There are 3 ways to turn a row about zero (a turn may also mirror it). The second row of each pair is the first, turned, with some noise. The first 18 pairs use one turn. New pairs use 2 turns, one after the other, and a turn may come again.
Some pairs, each with its turns in order after it:
[-0.26  0.40 -0.27 -3.82  0.70]
[ 0.90 -0.07  0.40 -3.14  2.32]
E

[ 0.71 -0.12 -0.07 -0.50  0.80]
[-0.28 -0.83 -0.77 -0.17  0.37]
C

[-3.82  0.38  0.53 -0.69 -1.57]
[-1.02 -0.69 -3.36  0.27  2.12]
E

[-0.67 -1.78 -1.70  0.67 -0.84]
[ 1.32  1.70 -0.41  1.28  1.16]
C

[-0.63  0.94 -0.92  0.45  0.34]
[-0.57 -0.93  0.51  0.73  0.75]
E

[ 0.20  0.05 -0.25 -0.18 -0.65]
[-0.16  0.29 -0.54 -0.11 -0.13]
H

[ 0.47  2.92 -0.07 -1.31  2.38]
[-1.96 -1.24  2.38 -1.91  1.03]
E

[-1.04 -0.63 -1.39  1.52  3.82]
[-0.86  1.03 -3.95  1.07 -1.48]
C

[-0.15 -0.48  0.09 -2.59 -0.76]
[-0.54  1.98 -0.08 -1.42  1.05]
H

[-2.77 -0.13  0.47  0.71  2.02]
[-0.43 -1.75  2.29  0.77  1.78]
H

[-2.81 -0.51 -0.60 -0.21 -0.44]
[ 0.26 -1.40 -2.14  0.55  1.49]
E

[-1.08  1.95  1.39 -0.19  0.33]
[-2.36 -0.31 -0.50 -0.93  0.52]
E

[-1.56  0.15  0.25  1.16 -3.64]
[-3.84  0.07 -1.01  0.55 -1.21]
H

[ 1.56 -0.14 -1.94 -1.31 -3.07]
[-0.82  2.41 -3.25 -0.16 -0.46]
H

[-0.96  0.37 -1.19 -0.22 -1.54]
[-1.55  0.18 -1.43  0.35  0.75]
H

[ 0.21  2.35 -0.83 -0.42 -1.10]
[ 0.97  0.13  0.68 -2.40 -0.46]
C

[ 0.40 -2.63  0.93  0.07 -2.30]
[ 0.72 -0.23  1.97  2.46  1.66]
C

[-0.39  0.68  0.14  0.89  1.49]
[-0.56 -0.02 -1.04  0.03 -1.54]
C

New pairs, each followed by its turns in order:
[ 0.39 -0.44 -1.36 -0.95 -0.44]
[ 0.83 -1.08 -1.04 -0.10  0.63]
H H

[-0.58  0.54  1.55  0.19 -1.20]
[-1.11 -0.05  1.12 -0.96 -1.01]
C H

[-0.44 -0.45  2.09  1.06  0.93]
[-0.72 -0.72  2.01  1.27  0.06]
H C

[-0.58  1.02 -0.95  0.60  3.82]
[-1.62  0.60 -2.92  1.19  2.22]
C H

[ 1.22  3.40 -0.30 -0.47  0.48]
[ 1.33  3.02 -0.83  0.44  1.37]
H H

[-0.95 -0.23 -0.19  0.03  1.79]
[-0.96 -0.69 -1.03  0.70  1.18]
C H

[ 0.44 -0.29  0.12 -1.16  1.36]
[ 1.42  0.08  0.07 -1.24 -0.44]
H H

[ 0.09  1.12 -0.58  0.66 -2.96]
[-0.86  2.09  1.00 -1.81 -1.11]
C E

[ 1.02  0.32 -0.02  0.01 -0.80]
[ 0.73  0.29  0.24 -0.80  0.73]
H C

[-0.07 -0.08 -0.55 -0.45  1.13]
[ 0.05 -0.23  0.91 -0.53 -0.90]
H E

[ 1.63  0.60  0.43 -0.08 -1.10]
[-0.56 -1.35 -0.20 -1.42 -0.10]
E H

[-0.32 -0.55 -1.35  0.10 -0.48]
[ 0.42 -0.78 -0.79 -0.90 -0.41]
C C

[-1.40 -1.40  1.59 -0.04  1.22]
[-1.22 -1.33 -1.40  1.56  0.28]
C E

[ 1.22 -1.67  0.18 -0.11  2.13]
[ 0.56 -1.33  1.89  0.34  1.72]
E C

[ 0.01  0.41 -2.24  0.89 -0.32]
[ 0.15  0.90  2.17 -0.08  0.66]
C E

[-0.24 -0.40 -2.04 -2.83 -1.36]
[ 1.22 -2.10 -1.20 -0.65  2.53]
H H

[ 0.49  0.86  1.69 -0.40 -0.16]
[ 0.38  1.10 -0.78 -1.22  0.86]
H E

[ 1.46 -2.04 -0.96  0.44  0.15]
[ 0.41  0.35 -0.93 -0.54 -2.51]
E H

[ 3.82  0.11 -0.45 -2.09  0.61]
[2.26 2.69 1.54 1.82 1.45]
C H

[-1.43 -2.49 -2.27 -2.75 -0.72]
[-1.70 -3.36  2.40 -1.11  0.03]
C E

[ 0.04 -0.49  2.57 -3.82 -1.79]
[-2.21  0.25 -0.24 -2.99  3.24]
H E

[ 2.21 -0.36  0.09  0.68  1.15]
[-1.30  0.55  0.20 -1.33 -1.70]
E H

[ 0.52  0.02 -2.18 -1.27 -0.20]
[-0.49 -0.07  1.15 -1.21 -1.80]
E E

[ 0.04  0.05 -0.46 -0.95 -3.76]
[-1.99 -1.20 -1.64  0.08  2.63]
H H

[-0.54  1.10  0.32 -0.09 -1.47]
[-0.57  1.67  0.05 -0.25  0.82]
H C

[ 1.04 -0.39 -0.52  1.05  0.54]
[-0.71  0.06  0.15 -0.06 -1.48]
E H

[ 0.38 -0.74 -1.70  1.28  2.30]
[ 0.35  0.24  1.54  0.99 -2.62]
H E

[ 1.40  0.53  0.63  0.71 -2.98]
[ 1.08  1.21  1.39 -1.16 -2.52]
C H

[ 0.24  1.47 -0.51  0.51 -1.16]
[-0.55  0.53 -0.29  0.06 -1.79]
E C

[-3.82  0.43  1.33  0.57 -0.11]
[-0.21 -2.03 -3.17 -1.28 -1.15]
H E

